The rows come from 5 hidden closed curves, with some noise, and rows from the same curve form a group. Each curve winds through 8 dimensions. The rows are also pushed far along 4 directions, which tell nothing about the answers.
Known rows, each followed by its group:
  0 -19 -19   7 -16   3   6  18  18 -25  -7 -15   2  -2  -8  14  16 -45  -9  15  21
Q_600
-13   1 -11   6 -11  12  -4  11  11 -12  12 -22  -3   4 -14  -1   3 -13  11  10  -6
Q_936
-20 -10  -2  -6  19  23  -7 -10 -29 -17  24  13  10 -15   5  27   2  18 -22  25  27
Q_393
-41 -16  -9 -18  27  -2 -31 -19 -40 -20  24  26  20 -21  19  44  -8  -5  -9  24  25
Q_391
 47 -12   5  15 -42 -16  23 -26  68   8 -37  -8 -40  -6 -20 -70  14 -11  -6 -11  -5
Q_936
 12 -34   5  -2   3  -6  -2 -55  -3 -17   0  11   0 -44  14  10  -7  27 -33  12  38
Q_418
-15  13   6 -14   7   2 -23   3 -30   0   5  -1  14 -10   3  15 -20  24  16  -6 -10
Q_936
 11  -8   4  14  -6  -7  -2 -13   9   3  -3   0  -1 -11  -2   9 -13  -5   9  -7  -9
Q_418
-32 -24 -14 -16  12   0  -8  -8 -28 -20  20   6  15 -17  28  30  -7   7 -36  21  32
Q_391
  1   3   9   6  15  -9  -7  -3  13   8  -6  37  -9   2  14  -7  -9  -1 -18  -7 -18
Q_393
 21 -10  16   7 -15   5   7  -9  31   5 -19  14 -20  -4  -3 -30  16   5 -13   0   0
Q_936
-43  11  -8 -25  13  14 -19  31 -32 -20  10 -17  26  18   8  41  17  -5   6   6  14
Q_391
 -9 -10  -6  16   2   5   7  -1  -4  -8  11  14   1   6  -3  10  -4 -24 -16   5   0
Q_600
 -4   6   3 -11  -5  20  -2  21  -7  -3   4  -8   7  12   4  -1  -4  17  -3  -1  -3
Q_391
-14  15  -5 -12   3  12 -13  14 -14 -19  12 -26   8   0  -5   0  13   8  -1   6   4
Q_600
-10  -1  10  16  20 -22 -14 -13  -7  16  -3  51  -8  -4   6  23 -21 -23 -21 -28 -30
Q_600
-41 -16 -17 -17  -8  19 -17   6 -45 -31  33 -24  26 -19  12  27 -12  10   3  35  28
Q_936
 19  -4  -2   7  -1   1   8   6  20  10   3  -1  -9  -2   5  -8  -8   5 -14  -2 -11
Q_418
 16   4   6 -26  10   9 -13 -18  -8  -1   7 -24   4 -19   4  -8  -2  57  11   2  13
Q_418
-12   8   0 -21  20  17 -21   7 -51   2  43 -14  18 -11  14  22 -15  38  -5   6  -6
Q_600
  9  10  24  13  24  -6  -1   4 -12  27 -15  50 -13  -3  -7   7 -29  20 -10 -42 -27
Q_936
-13   0  10  -5 -13  17 -15  14   2 -13  -2  -6  -2  -3   1 -13  19   4   2   8  -1
Q_936
-11  -5  -8   0  -1  -4   5  23  11   9  -4  11  -4  24   4  13  -7 -30   1 -10 -10
Q_391
 17  -1  10   0   2  18   0   1  -9   7  12   2  -8 -10  -6 -13 -12  33 -11  -8  -9
Q_393
  3  25   1 -16  -7 -11 -12   2 -23  11  -5 -12  11  -6   0  -1 -20  21  12 -13 -19
Q_393
  1 -11 -20   4 -27  15  16   3  34 -34  -5 -50   3   4 -16  -1  53 -33   2  39  40
Q_393
 12 -27  11  11  -4   3  22 -22  -9   1  -6  27 -11 -15   0  -5   1  13 -36  -2  25
Q_600
 -2 -18   0  34  -1   3  11   1  41 -11 -14  25 -14   1  -8  12  -2 -32 -21   1  -1
Q_600
  1  -2  -6  -3  -3 -10   4   3  11   2 -20  14  -7  -4   0  -6 -20  -1  -3  -7   2
Q_600
 20  12  10  -2  13  -8 -10  22  -7   4  -1 -10   5  -7  16 -13 -14  26   8 -23 -20
Q_418
  6  -5  13  -5  14 -23 -20 -17  15  31 -15  53 -19 -10  15   8 -40   5 -19 -37 -36
Q_391
 -2  -5  14  -1 -24   3  -7 -12   3  -5 -12   8  -3  -8   3 -18   7   2  -1   4  -1
Q_936
 31  22   1  -9   8 -10   7  18  22  16 -15 -12 -22  10  -8 -53  -7  26   6 -32 -22
Q_418
  1   8   5   2  -7 -17 -10   0  15   7 -15  14  -3   5   8 -16 -12  -9   7 -10 -25
Q_391
  1  16  10  -1  26   5 -14  11 -12   3   3  18  -3 -10   1  -3 -25  34 -10 -19 -19
Q_418
-13   5  12   0  -3 -12 -12 -21 -12  -7 -11  13   4 -17   9  -2  -5  14 -16  -7   0
Q_391
 29  18   8 -19   5  24 -11 -10 -12  10  25 -18  -9 -20  -5 -39 -34  81  -6  -7 -22
Q_600
 15  -5 -12 -17 -13  -7   2  -6   2   6  -5 -17  -9  -5  -9 -19  -2   0  11  -2   7
Q_393
 -5  -7   4   3   2   1   0 -20  -4  -4  16   5   2   1  14  -6  11   2 -15  12   3
Q_600
-15 -24  -4  -4  18  -6 -14 -11 -18 -12  15  29   9 -17  26  21  -7 -10 -15  20  19
Q_391
-18  29 -13 -28  19 -12 -19  29 -32   8   8 -22  22  11  10  30   0  -2  20  -8  -9
Q_393
 -6   4   0   7  10   2   2   7   0  -1  15   9   8  17  18  -1  -3  -5  -8   3 -13
Q_600
 20 -36  -6  14 -27   4  24 -41  19  -1  -7  16 -23 -22 -22 -16 -12  -6 -21  11  21
Q_600
-25  12 -11 -12  14 -11 -16  20 -11  -8  -8  10  10   2   9  17 -15 -10  -2  -7  -4
Q_600
 -3   1 -18 -17 -14  -4  -4  16  11 -24  -5 -39  12   1  11  -8  28 -17   4  21  21
Q_393
 28 -13  -2   6 -12  11  14  -2  18  -2   5 -19  -5 -11   3 -15   2  14 -13  12   9
Q_418
 17   3   6  -4 -22  14  10  -7   1  13   7 -15  -9   1 -11 -32  -7  26  11   2 -10
Q_936
 -5  21  -8  -3  10  -6  -4  11   0   0   7  -7   3   3  10 -10  -4   7 -16   0 -12
Q_393
-28 -17  -4  23 -30  20   9  27  25 -36 -17 -14  -1  16 -25  10  47 -61  12  22  24
Q_936
-21  -9 -13   1  -6  -5   1  -7   8 -27  -2   0  14   2  17  10  17 -28 -18  29  24
Q_936
-11   1   4  -2   3   4  -9  -5 -14 -24   3  -9   6 -12   2  -8  22   9 -13   7  18
Q_391
 17  12   2   3  -1  14   8  31  13   2  -4 -15  -2  14  -7 -15   5   9  15  -5  -8
Q_418
-38  24   5  -4  17 -19 -30  17 -19  -6  -7  15  19  10  17  27   0 -21  10 -12 -21
Q_391
 13 -15  11   5  -4   4  12 -29   4 -10 -11  26  -6 -14   9 -21  -1  23 -34   8  22
Q_600
  0 -17  11  13 -13   0   5  14   3  12  -6  19 -11   1   6  -7  -7 -12  -5 -13 -16
Q_936
-27  13 -21 -14   8  17   4  22   1 -16  10 -26  12  24  -8  18  21 -11  14  23  21
Q_418
 16  -6  -5 -14  -4  -3  -2   6  30  11  -7  -2 -19  11  -3 -18   3 -11   6 -11 -11
Q_391
 -2  15   1  -1   9   2  -9  32  15 -11 -14  -6   9  14   6   4  14 -12   9  -1  -6
Q_418
 -2  -5   2  -9   3   6  -7 -11 -13  10   7  22  -6  -4  -4   1 -23  14   1  -5  -7
Q_391
 -5 -16   0  14   1 -10  11  10  19  15 -14  36 -12  16   2  16 -13 -34 -12 -19 -13
Q_391
-13   0  -7   5  10  -7   3   5 -23  18   9  21   4   2   1  28 -30  -6  -5  -8 -12
Q_393
 -2   9 -10  -8 -16   3  -6   3  28 -21  -8 -30   5   6   2 -16  31 -16   9  29  12
Q_393
-27 -22  -9  -2  19 -13 -15 -19 -18 -25   6  11  26 -20  29  55  -2 -13 -15  18  33
Q_418
 22 -10   1  -3  -6  -3   8 -27  10   1   1 -25  -4 -12  -1  -5   7  20  -2   0  13
Q_418
 10 -13 -14 -10 -12   1  13  -6   8  -8   4 -27   4  -3   2 -10   2   4  10  20  26
Q_418
 23   2   8  21  -2   6  15  -4  19  -5 -10  -5 -18  -7 -23 -21   2  11 -18 -17  -3
Q_936
 19 -29  -5 -10 -12  -4   6 -33  -2   1  -4   7 -13 -29  -4  -9  -9  11 -17   6  27
Q_393
 -1   7 -21 -14  -9  17  -1   4  12 -20  17 -50  -1   1 -14 -17  26   2   6  28  17
Q_393
  7   8 -12  -6 -11 -24   7   3  13  11 -14  -5  -2   6   8 -13  -6 -16   2  -5  -7
Q_393
 16  10  16  13   9 -15  -4 -10   3  30  -8  28  -7  -4   4   8 -33  11  -1 -32 -38
Q_936

New rows, each followed by its group:
-23  23  -6 -15  12  -3 -21   4  -6  -3  18 -13  10   9  13  -5  -4   7   9   5 -20
Q_600
-17  12   0  -6   4 -19 -15   3 -27   9 -10  18  19  -5  13  35 -24  -7   1 -11 -13
Q_393
 -4  10 -14   5   0  -3   5  -7   6  -8   7 -13   9   7  -1   5  -3  -8  -2  11   1
Q_936
-19 -12 -14 -23   2  19 -18   0 -12 -28  18 -24  15 -22  12  13   7  21  -1  38  34
Q_936
 -1   8   4   2   1   4   5   8 -17  12  15  -2   4  16  -1  -1   4  -2   7  -7 -13
Q_600
  6  10  -3 -16  -4   6   1   9 -17 -13   1 -31  17  -2   8  -6   5  26   9   9  17
Q_936
 -7  -4  17  10  19  -3  -2 -10 -41  12   3  47  13  -9  16  35 -36  20 -22 -18  -7
Q_936
 -4   0  -1 -20   2   8  -9 -11 -13 -14   0 -10  11 -11   4   8  19  15  -3  21  29
Q_393
-14 -14  10   6  31 -16 -24  -1 -16   1  -9  46   6 -28  21  46 -31   4 -18 -21  -5
Q_936
-52   9  -8  -2  10  -4 -14  17 -18 -14  -1  26  22  22  12  38   7 -42   5  16   3
Q_936
 -7   4  -3  14   3   5   8  21   4 -14   0  -8   9  12   0  16  16 -22 -11   4   3
Q_418
-33  29 -11  -6  35  -7 -17  52 -23  10  14   2   9  22   7  26 -21  -8   7 -27 -36
Q_600
-32 -10   0   2  11  19 -12   3 -27 -17  19  15   6 -14   1  18  -7  11 -22  11  10
Q_936
 14 -12 -10  -1  12   5  10   3   7   8  17  -8  -9  -8   2  -8 -21  24  -7  -3   2
Q_418
 22 -16  13   3  -8  -4   3  -1   8  -1 -21   7 -14 -22  -1 -20  -3  16 -11 -18   9
Q_936
  1 -22 -17  12 -10 -11  12  -7  22  -6   5  -2 -12  -2   0  -4   7 -36 -20   7   8
Q_600
 -1   2 -22 -27 -13  32  -3  -8  -3 -31  30 -65   4 -14 -14 -23  25  32   4  46  34
Q_393
 -4  -1  -6  16  16 -14   4  18  -2   1   1  12   1   4   5  11 -17 -17  -5 -20 -14
Q_418
-20 -29   7  -2   4  12 -17 -13  -9  -4  14  33  -8 -28  14  12 -15  12 -26  13   4
Q_936
 -4   5   2  -6  22 -16  -8  -9 -15  30   8  41  -5  -2  19   0 -52  23  -8 -20 -29
Q_600
-22  15 -15 -17  25  -2 -10  36 -29   0  27 -18  13  10  20   8  -6   8  -5  -5  -9
Q_600
-27  26   3 -26  49  -5 -38  45 -32  15  10  32  14  27  20  36 -16  -8  15 -32 -35
Q_391
 -6  -3   5   9 -10   7   9  12  10  -3  -3  10  -4  15   5 -13  18 -16 -16   5  -2
Q_936
-17  51  -3 -17  30  -5 -19  42 -18   9   1 -13  20  32   3  16  -3   3  33 -17 -30
Q_936
 -1  16   2 -12  21 -10 -16   7   2  21  -2   8   2   6   6  15 -22  13  24 -17 -25
Q_418
-14 -26   6  23   2 -19  -1  24  21  -8 -34  34  -6  -2   7  26   7 -52  -8 -18   3
Q_936
 16  31  -7   6   3  -6  12  29  35   3 -14 -26 -13  30 -19 -33  19 -13  12 -18 -21
Q_936
-13  19 -14  -6   4  -3   2  23 -20  17  13  -9   7  16  -6  12 -20  -7  17  -8 -20
Q_393
-12   4 -11 -21  10   7   1  17 -50   0  19 -17  25  -4  11  29  -8  22  -5   8  19
Q_393
-11  19   4 -12  -5   6 -14  12  -3   9   4 -15   3   6   2   3 -15  23   4 -14 -27
Q_391
 -5  12  15   2  -4  -1 -14  29  15  -1 -20   2 -12   8  -4 -21  18 -12   7 -21 -24
Q_936
 -9   3 -16  -5  -7  19   2  32   0 -19   7 -22  13   9  -1  -1   4  -7  17  28  13
Q_418
-24 -35  -4   1   5  -9 -15 -23  10  -9  -8  49   2 -17  22  48 -16 -28 -31  11  15
Q_391
-16   3 -10 -14 -18  11  -5   5  -5 -32   4 -36  27   4  16   3  29  -5   8  38  28
Q_936
 -6 -38  -4  -2  -6  -1   4 -31  -2 -10  -1  32  -8 -30  14  -4 -11   8 -36  21  34
Q_936
-12   8  11   3  15  11 -13 -13 -28  -2  17  18  10 -10   5  20 -20  26 -19  -2 -11
Q_936
-13  19   4  10  10 -10  -6  41  -9   8  -4  16  18  40  12  29   9 -51  18 -15 -30
Q_600
-14   1   9  15  10 -14   7  -1   2  14 -22  43 -10   7  -4  11 -14 -12  -9 -24  -9
Q_600
  4  -3  -4   0   9   3   1 -33 -14  -2  18   7   5 -21   6   6 -26  33 -25  11   7
Q_936
 12   1  -7 -14  -6  10  -1  -5  12   1  12 -24   1  -4   8 -14   8  19   2  24   6
Q_393
-12  14   1   2   0  -2  -7  -8  -5 -13  -9   2   6  -1 -11   4  -1  -1   1   0   0
Q_936
-17 -22   7  34  -7   7   9  -9   4 -29  -6  15   4 -10  -3  21  24 -30 -22  16  25
Q_391
-14   3  22  22  26 -10  -6   5 -28  16   2  53   2  -3  12  24 -29   5 -23 -33 -29
Q_391
 20 -23   7  12   1   0   0 -20  12 -18   1 -12  -5 -32   4  -2  -1  18 -15  -1  16
Q_418
 -8   6  -1   4 -17 -26  -4  -2  20  -2 -23  -8   0   7   5 -11  15 -30  13  -5  -8
Q_391
 -1  13   2  -3  -8   7   1   3  -1 -16  -8 -18  14   8  -1   3  22  -1   1  13  13
Q_418
 15  -1  12  14  18  -1  -4  -7  16  15  -2  12 -17  -7 -14   7 -19  14   3 -30 -23
Q_418
-45 -34 -16   3   6  -8   3   4  -7 -21  -8  36  15   8  18  60   8 -58 -26  17  39
Q_391
-38  18  -7  15  33 -24 -11  38 -24  -4  -3  24  23  24  14  55 -20 -42   3 -26 -21
Q_936
-18  17 -13   3   2   3   5  26 -18   9  15  -7  13  19  -1  19 -13 -10   9   3 -14
Q_393
 30  23  24   5   3 -11  -2  -4  15  20 -26   0 -14   6 -17 -20  -1  17  20 -41 -29
Q_418
 -5 -15  -8 -20  -5  29   7 -22 -18 -21  23 -13  17 -16  12   5  17  35 -15  56  52
Q_393
-10  -4  13  27  -8  -6  10  22  18   5 -18  32  -7  25   5   1  13 -45 -13 -15 -18
Q_936
 -8  18   0 -25  20   5 -16 -10 -31  10  12  10   6  -7   1  -1 -32  49   6  -4  -5
Q_418
 -2   3  -2   1   3 -26  -3  14  21  18 -18  23 -16  12   8 -18  -9 -23   1 -21 -25
Q_936
 -2  -7  -1   2  -4 -17   2   5  12  -5 -16   2   1   8   9  -4  23 -32   7   2  10
Q_391
  5 -16 -13  12 -14   1  21  -7  15 -12   6 -33   2   5  -9   7  18 -22   1  13  22
Q_418
  9   6   0  -7   3   2  -3   9 -13  -9   5 -27   7  -7  -2 -14  -9  26  22  -7   3
Q_418
  5  10  12  11  -3  -3   1   7   4   8 -19  23   0  15 -10   6  -5 -18  11 -16 -19
Q_600
-16  -8  10   1  27 -11 -21   9 -12   7   1  42 -11 -20  18   5 -25  11 -30 -25 -17
Q_936
 -5 -11  -1  -4   4  12  -4  -8  -6  -6  26 -12   7  -8  16   7   5  17 -10  20   7
Q_600
 -5  17   5 -13  25   5 -20  17   1  -3  -5  -4   2   1  -1   6  -3  22  19 -11  -7
Q_418
  8  21  14  -6  14 -27 -16  -6 -20  39  -5  36  -7   5   4  -5 -32   5   6 -44 -48
Q_600
 10   2  -3   3   7 -23   2  14  21   0 -19  -6  -3   9   9  -8   4 -17  12 -19  -4
Q_418
  5  16  -2 -12   9  -4   1  10  -4   8  -6  -5  -5  12 -12 -10  11   0   8 -13  -2
Q_393
 18   5  24  13  32 -16  -6  17 -14  29  -8  31  -1  -1  14  19 -33  20   4 -50 -36
Q_418
 -7  -6  -8   2   8 -13  -5  -4   8  12   1  14 -16  -9  -5   5 -25  -9 -11 -15 -15
Q_600
  5  17  -8 -35   8 -11 -10  -6 -38  18  17 -10  12 -15  27 -13 -34  52  -6   1  -6
Q_393
  4  -2   0   3  -1  -5   7  13  11  21  -7  19 -13  16  -1  -5 -18  -8  -5 -24 -21
Q_391
 -8  26  -8  -8  -5 -17  -4  12 -10  -2 -14 -20  14   4   2   9   4  -8   2  -3  -3
Q_393
 -6 -21  -3  38   7 -12   8   9  29  -7 -14  22 -10  -2  -7  31  -4 -48 -18 -16  -5
Q_936
  2  27  10  -3   7   1 -13  10  -7   4   0 -10  10   7   0   8   2  13   8 -13 -22
Q_418
 10  -9   7   1   8   9   0 -13  17   7  -8  16 -10  -9 -11   7 -10  16   5   0   4
Q_418
 -9  -8   0 -11  -9   4 -14  -9   4   0   6  -7   4 -10  12  14  -9  11  -2   9  -2
Q_391
  0   8  15   4  14 -12 -13  -2   2  39   5  46 -21   2   8 -12 -36  14 -11 -30 -52
Q_936
  1  -2  -8 -13   0  14 -10 -10  -5  -8  28 -29  -6 -17  -4 -22  -4  31  -3  12   1
Q_391
  9 -20  14  15 -12   9  13 -30   6 -16 -22  34  -9 -20 -12  -7   0   9 -31   4  29
Q_600
 16 -21  10  20   0  -7   5   0  12 -14 -16  11   2 -16  11   7   0  -9 -14  -5  12
Q_418
  1  -6  -2   4   6 -21  -1 -11  12  -7  -8  -8   3  -6   9  10   6 -13  -2  -9   6
Q_418
 -9 -31   3  36  -5 -10  29  -8  39  -9 -33  42 -13   6   0  14  16 -46 -26   2  25
Q_600
  6  -4   8  12  -4   4   5   5  -6  -3  -2  16   9  14   5  11   9 -23  -4   0  -2
Q_600
-36 -25   4 -11  19  12 -15 -12 -39 -21   8  32  17 -18  15  59  -2   8 -38   9  38
Q_391
